There are 3 ways to turn a row about zero (a turn may also mirror it). The second row of each pair is the first, turned, with some noise. The first 27 pairs use one turn. New pairs use 3 turns, one after the other, and a turn may come again.
In the rows, 128 means zero.
Known pairs, each followed by its turns in order:
153  90  149  127  166  156  86  82
117  124  133  142  193  183  156  152 | Z_653

144  153  125  161  108  174  144  135
109  170  136  127  126  137  108  170 | Z_471

85  93  145  152  157  105  173  164
94  101  145  138  137  53  154  130 | Z_471

89  107  122  129  145  126  97  154
104  120  138  164  118  114  122  171 | Z_631

127  168  109  145  135  133  145  157
133  148  147  109  124  82  122  127 | Z_653

94  106  117  86  173  167  85  174
161  104  101  75  155  125  199  123 | Z_653

108  104  88  147  125  150  127  107
73  123  121  110  128  125  147  143 | Z_653

98  95  136  173  148  139  148  159
72  130  128  141  141  83  146  138 | Z_471

99  162  171  118  113  147  120  153
94  88  131  106  128  126  170  145 | Z_631

167  128  88  127  149  110  168  117
103  100  158  162  140  85  123  124 | Z_653

87  150  98  160  135  170  133  159
98  99  77  150  157  141  120  162 | Z_631

125  115  142  112  109  154  151  161
141  112  110  150  134  120  173  131 | Z_631

117  156  135  119  106  141  105  146
152  146  142  99  103  139  131  125 | Z_653

94  84  144  163  154  86  107  156
138  154  51  154  136  119  157  136 | Z_653

138  87  147  89  99  154  120  87
137  187  124  114  97  116  171  122 | Z_631

106  123  95  104  100  109  86  155
126  138  107  91  102  125  121  69 | Z_471

91  168  118  110  167  116  112  128
141  133  142  164  86  130  156  97 | Z_471

131  166  149  138  167  126  101  95
132  169  146  128  173  144  128  102 | Z_653

172  108  141  165  159  100  136  147
131  136  138  151  195  103  117  123 | Z_471

84  130  163  108  110  143  101  135
154  137  101  90  116  168  129  116 | Z_653

99  89  119  137  164  132  89  121
104  160  144  163  110  135  108  170 | Z_631

98  89  142  173  100  144  119  120
131  130  87  137  74  143  128  158 | Z_631

155  111  132  85  118  150  139  116
155  104  94  125  124  140  103  150 | Z_471

127  152  142  86  139  115  108  132
106  127  169  112  140  103  140  123 | Z_631

156  172  105  172  96  112  84  96
136  127  109  52  130  121  70  145 | Z_631

116  121  171  102  135  172  115  103
133  113  88  137  115  155  164  166 | Z_471

126  161  155  105  115  173  131  151
148  160  99  127  97  124  141  167 | Z_471

New pairs. What belongs after each?
107  118  86  100  135  87  86  133
133  164  115  156  132  141  179  165 | Z_471 Z_471 Z_631

167  102  110  125  93  162  84  144
96  87  126  154  132  89  102  168 | Z_653 Z_631 Z_653

120  122  125  173  93  158  164  143
157  108  177  94  127  134  99  145 | Z_471 Z_471 Z_471

162  100  125  170  86  85  84  100
133  164  118  70  162  117  74  102 | Z_471 Z_631 Z_653

95  131  142  157  90  142  97  109
93  94  173  142  108  120  125  133 | Z_471 Z_631 Z_471

155  161  129  160  149  126  144  166
120  158  151  147  106  121  169  160 | Z_471 Z_631 Z_631

154  97  99  168  87  163  173  145
143  159  103  109  168  133  132  54 | Z_471 Z_653 Z_631

108  133  166  110  87  161  158  121
120  160  99  109  123  136  71  105 | Z_631 Z_631 Z_631

92  156  163  103  123  109  114  89
145  92  108  86  119  103  101  156 | Z_631 Z_471 Z_471

126  98  119  133  129  146  152  120
110  146  146  117  147  111  138  118 | Z_653 Z_631 Z_471

151  150  95  173  126  150  102  171
121  57  112  123  171  125  128  139 | Z_653 Z_631 Z_471

171  131  174  106  118  111  117  129
181  143  121  115  137  96  129  147 | Z_653 Z_653 Z_653

168  99  108  162  121  135  131  172
168  74  151  145  123  158  130  126 | Z_631 Z_653 Z_631

157  170  95  161  100  167  92  158
198  124  129  131  105  163  161  167 | Z_471 Z_653 Z_471

91  148  92  111  127  94  116  118
131  123  75  140  110  101  109  147 | Z_471 Z_471 Z_471

110  165  100  90  137  131  170  142
159  185  134  156  130  148  154  116 | Z_653 Z_471 Z_631

162  113  125  104  170  168  108  115
126  141  197  103  145  133  125  117 | Z_631 Z_653 Z_631

100  91  140  92  134  174  146  143
102  115  104  134  66  116  107  128 | Z_471 Z_653 Z_653

86  148  117  94  161  87  93  151
72  154  116  109  124  145  188  114 | Z_471 Z_653 Z_471

152  145  163  101  174  107  139  93
116  122  97  159  134  192  116  150 | Z_653 Z_471 Z_631

101  121  141  171  160  115  93  110
120  138  115  118  141  135  183  85 | Z_471 Z_653 Z_653

175  118  109  115  110  108  96  143
172  166  97  133  142  128  142  119 | Z_653 Z_631 Z_631

126  108  129  117  171  166  101  98
99  92  135  169  130  89  132  120 | Z_471 Z_653 Z_631

171  171  140  84  99  135  112  119
143  125  109  126  158  120  191  85 | Z_653 Z_631 Z_631

88  174  124  156  98  89  145  133
142  68  132  98  118  128  130  173 | Z_471 Z_631 Z_471

126  133  158  122  161  82  116  111
140  125  114  166  166  123  153  98 | Z_631 Z_471 Z_631

107  98  92  120  93  130  85  91
134  118  103  63  102  119  128  87 | Z_631 Z_653 Z_631

106  166  145  111  126  125  90  160
183  133  143  124  128  158  131  153 | Z_471 Z_471 Z_653

101  131  132  173  117  114  97  90
141  133  94  115  129  106  177  98 | Z_631 Z_653 Z_631

156  130  100  123  130  172  108  104
126  151  120  151  97  91  115  97 | Z_471 Z_631 Z_471

154  125  147  100  135  89  109  94
90  98  150  149  153  133  132  162 | Z_653 Z_653 Z_631

85  132  169  109  150  115  167  174
187  162  138  152  143  156  158  98 | Z_653 Z_631 Z_471

173  123  103  97  156  124  94  166
126  120  77  141  156  121  162  178 | Z_631 Z_631 Z_471

158  160  96  165  132  131  162  95
133  114  118  140  125  154  143  58 | Z_653 Z_471 Z_631

119  98  84  142  83  138  121  107
144  135  127  164  138  140  181  97 | Z_631 Z_631 Z_653

